The rows of a group lie close to one hidden flat surface of 6 dimensions, which may be shifted away from zero. Surfaces can cross.
Known rows, each followed by its group:
[ -8 -49 -39  12 -13 -23  26  -3  12  42   2]
tabit
[ 23   9  -2 -16  -9 -17  10   8  20  20  -9]
Deru
[-19   2  25  15   3   7  14  -1  14 -20  -4]
tabit
[-40   4  13  -5  16  45  32  20  33  14 -15]
Deru
[  8  12 -25 -12  24  26 -21 -26 -38  -6  -1]
tabit
[  1 -22  -5  18 -17   8 -18   4 -28   7  19]
ran
[ 17  18  32 -26  -2   6 -22  21  30  19 -11]
fep
[-34  -3   8   4   2  43  -6  15  15  -5 -26]
senil
[ -1 -16   0  -9 -11  -8 -32 -10 -18   5  12]
ran
[ 20   4  -3  -3 -10 -23  10 -20  -7  -2  -8]
Deru
[-32 -10 -39 -43 -31  11 -17 -13 -20   1 -34]
tabit
[-11  10 -19 -12  23  16 -19  40  12   7  14]
Deru
[  4  16  11  11   9  16  17  -3  -6 -19   0]
senil
[-31  -9  -6  13  29   6   2 -40 -25 -32   9]
ran
[  1  -2  11  -8  -3  11  -5 -12  -7   7  -6]
fep
[ 6 10 21  3 10 39 -4 12 -2 17  2]
funu
[ -4 -37 -49 -17 -13  -7  -9 -41 -29  25 -20]
tabit
[ 19  20   3 -25 -17 -36   8 -10 -10 -11   6]
senil
[ 23  30 -46 -19  31 -21  25  21  27   2 -10]
Deru
[ -6 -31   4  15  31 -44  30 -31  12  17  40]
fep
[-25   1  11 -23 -13   0  14  -8  -1  -7  -1]
funu
[ -2  15   9   3   9  16  -8 -31 -17 -32 -24]
fep
[ -4 -14  -8  12   1 -22   8   4  33   2 -18]
funu
[-9  7 19  2  9 37  9  3 -1  5  0]
funu
[  1   3 -18 -13   2 -23  19   9  30   5 -17]
ran
[ 10   8 -42  -4  12  -8 -12  34   6   0   7]
Deru
[  8  15   7 -17   6  14 -35 -18 -38 -12  10]
funu
[ 10  -2 -30  13 -13 -25   6  14  -3 -11   4]
fep
[  2 -18 -26 -24 -27 -19 -18  -3  -2  19 -11]
tabit
[-33  -6  12   5  16  48   3 -14  -2  -2 -17]
funu
[-19   2  -9  10  24  -9  24  -3   0 -14  20]
fep
[ 30 -29  -4  51  29  47  -6  16   1  59  19]
senil
[ 27  -2  13 -14 -16  -9 -10  23   9  37  16]
funu
[ 10   0 -32  25  22 -30  21  -3  -5 -19  16]
ran
[-23  -3   3 -13 -16   5  52  -4 -52   6  67]
funu
[ 16  11  43  -9  12 -13  -9 -10  45   8 -23]
fep
[ 13  -3  -5   1 -13 -14  14   4  12  13 -11]
Deru
[ 30 -19   5  20  13 -10   0 -16   7  33  10]
tabit
[ -8  23  16 -10 -10  -1  17   3   6 -24 -10]
senil
[  9  17   8 -22  -4  18 -45  20  -8   1  -4]
Deru
[-43 -20   8  14  55 -10  42 -24  50   3   0]
ran
[-24 -18   3  -6   2  22 -24 -16  11   7 -26]
funu
[-24   2  -2   3   4  10  11   2  -1 -18  -3]
tabit
[  6   1 -16  27  -6  18  17  18  -9  -9   5]
ran
[-12   6 -19   9 -20  15  19  40  16  -9 -18]
fep
[-14  -6 -16  13  -8 -17  20   8   4 -15   2]
senil
[ 14  19  -8  19  31  -9  14   4  11 -16   5]
ran
[ 23 -60 -28  14 -14 -34  11 -15  18  72   2]
tabit
[-10   3  12 -25 -12  10  15  -9   5  13 -12]
senil
[37 21 18 19  6  3 10  4 -7 -2 13]
senil
[ -7  18  21 -18  34   5 -35 -36 -11 -24  -6]
ran
[ 11  28 -43 -13  26  -2 -24  22  -9 -18   7]
Deru
[ 31  -3 -14  -2  -2 -30  -6 -14 -22   8  21]
senil
[  0 -12  23  -8   5   5  -2 -25  -1  23   2]
fep

New rows, each followed by its group:
[-14 -11 -18 -14 -18   2  13  45  29  32  -2]
tabit
[-41 -24 -77 -24 -12  12  13 -11 -29   7 -14]
tabit
[  4  18 -37  26   4 -20   6 -15 -24 -61 -15]
fep
[  3 -10   9   9  19 -14   0   3  24  13   8]
ran
[ 22   6 -27 -14  13  10 -18   8 -15  22   8]
tabit
[  1   4 -10  14   9  -5  33 -23 -22 -12  14]
senil
[-20  15 -36  -1  -6  32   4  20 -42 -28  12]
fep
[-17   9 -24   8  -4  18  41  16  11  -9 -21]
ran
[-23  12 -19 -17  12  46   3  11 -11   0 -10]
tabit
[ -4  -2 -10  -1  18  16  23 -48 -41   2  12]
senil
[ 12   1 -32  11  -5 -15  10  -1 -10 -12  -7]
Deru
[ 13 -11 -16   5   3 -16  -5  -6  -7  12  10]
tabit
[  9   4  18  -3   0  31  13  11 -23  26  36]
funu
[ 12  10 -20 -15  13  -6   1  36  29  22   4]
Deru
[ 10 -20   4  19  -2 -29   1 -18   4   7   6]
tabit
[ 11 -32  29  15 -28  21 -37  23  -5  39  22]
ran
[-25 -14 -16  13   8  16  12  -7  -8  -7  -3]
senil
[  7 -23   3   4 -14 -36  25 -13   6  20  17]
Deru
[ 15   8  -2   0   8  -6 -11   3  -4   1  11]
tabit
[-29 -12 -48  -1  13  19  14 -27 -34 -10  -4]
tabit
[-16   2  -7  -2  10   7  15  17   2   3  17]
fep
[-30 -11   7   0  -7   2  34   3  24   4  -6]
funu
[ 19  -2 -29  35 -47  29   3  38 -46  -5  16]
ran
[  7  11 -23  21  -5  15  -2   4 -40 -26   9]
ran
[-23 -40  10  18 -20 -31   8 -63  -3 -16 -23]
tabit
[ -7  19  -9  26  62  -9  16 -33  -9 -46  12]
ran
[ -2 -30  53  33   6  38 -25  17  11  37  23]
ran
[  5  37  16 -20   8   8 -12  46  34 -10 -12]
fep
[  1 -26 -39  -7 -23 -42   8   8   8  16   3]
ran
[ 53  27  16  -7  -4 -39 -26  23  47   0 -24]
funu
[-34   2   5 -18  -8  -5  22 -17 -10 -21   4]
funu
[ 13 -10 -10  24  25  16 -42  -8   9   4 -28]
funu
[  2 -38 -24   7 -21 -36  14  10  21  33   6]
tabit
[ 59 -15 -23  48  21 -15 -10   5 -20  27  41]
senil
[ 16  -9 -18 -38 -56 -17 -33  20  -4  27 -15]
ran
[ 27  -6   5   0 -14 -12  -3  24  20  29   5]
senil
[ -1 -26   5  -4 -17  -1   9  10  10  44  14]
fep
[  3  -8 -16  17  18   1  -5 -16 -23 -12  11]
funu
[-24  27   4  -2  40   7  16   5   6 -32  13]
fep
[ -7  -8  34  22  21  31 -11   0   6   9  11]
ran
[-21  29  33 -31  23  47 -14   0  -7  -8  -1]
fep
[ 21 -17  -4  21  26  -2   2 -45 -22  11   7]
tabit
[33 23 13 12 15 10 -2 15  4  4  3]
funu
[ 27   7  51   5   8   8 -22  -3  21  14  -5]
tabit
[ 19  -7  -7  -1 -10  -1 -58  34  16  18  -9]
senil
[  5 -16  36 -14  12 -19   7   5  44  47  17]
fep
[  9  24 -32  -4  15 -19 -10 -22 -35 -45   0]
ran
[ 23 -11  15  27  39 -30 -12  -3  21  13  32]
ran
[-44 -21  15 -46 -25  30 -17 -18 -32  21  11]
funu
[  3   2  17 -24 -35 -40 -43 -21  -8 -32 -19]
tabit
[-23 -44 -31  27  15  13 -12 -22 -12  13   2]
funu
[-19 -10 -38  -5  20  42  15  -8 -18  23  -8]
tabit
[ -2  -3 -14  19  -4  13   5   5 -19 -12   6]
ran
[ -7  -3 -11  -3  -1  11 -39   7  -4  -8 -11]
senil
[ 38  -7  22  -9 -20 -15 -34 -31  -6  17 -17]
fep
[-57 -26 -13 -40  -7  22  23 -30  -1  23 -22]
senil
[ 38  29 -11 -21 -24  -3 -19  35   7   6 -17]
ran
[ 45   7  -7 -11 -43 -29 -26  44  30  23 -21]
fep
[ 14   0  22  -3   6   8 -25 -30  -9   4 -13]
tabit
[-28 -14 -12  -5  -4  11   8 -16  -7  -6 -16]
tabit
[  7  15 -20 -12  12  -8 -16   8 -33 -14  36]
fep
[ 20 -19 -12 -17 -18 -24 -30 -18  -8  19  -9]
tabit
[-28   1   3   4  45   0  25 -25 -12 -15  34]
fep
[ 18   7  10  -7  -8 -20   6  15  14   9  10]
funu
[-34 -29   6   4 -31 -15  19   0  26   3 -19]
tabit
[-15  -1  11 -15  -5   8 -14  -7   8   2 -22]
funu
[-35  13  18 -14  -4 -12  18  -9  45 -31 -48]
funu
[ 22  -6  -9  -9  -3 -25  19 -22 -18  19  21]
senil
[ -2  21   7   6  30 -28  10   8  30 -26   6]
fep
[-27  -5  55 -11 -50 -35 -18   0  34 -35 -30]
tabit
[ 26  19  27 -34  26 -26 -38 -11  -4   9  33]
fep
[ -7  -8  -3  -3 -15  12 -10   3 -12   5  -6]
ran
[ -9  15  15  -5  24  13 -11 -15   2 -12 -10]
ran
[ 32  11 -30  15 -40   5  12  53  -1  12  -2]
ran
[ 20  26  18 -31 -17 -32 -19   7  17 -10 -11]
funu
[  8 -28  32  10   1  15   3 -25  24  42 -23]
tabit
[ -8 -18  11  -9 -13  20  -1  27  37  43 -16]
senil
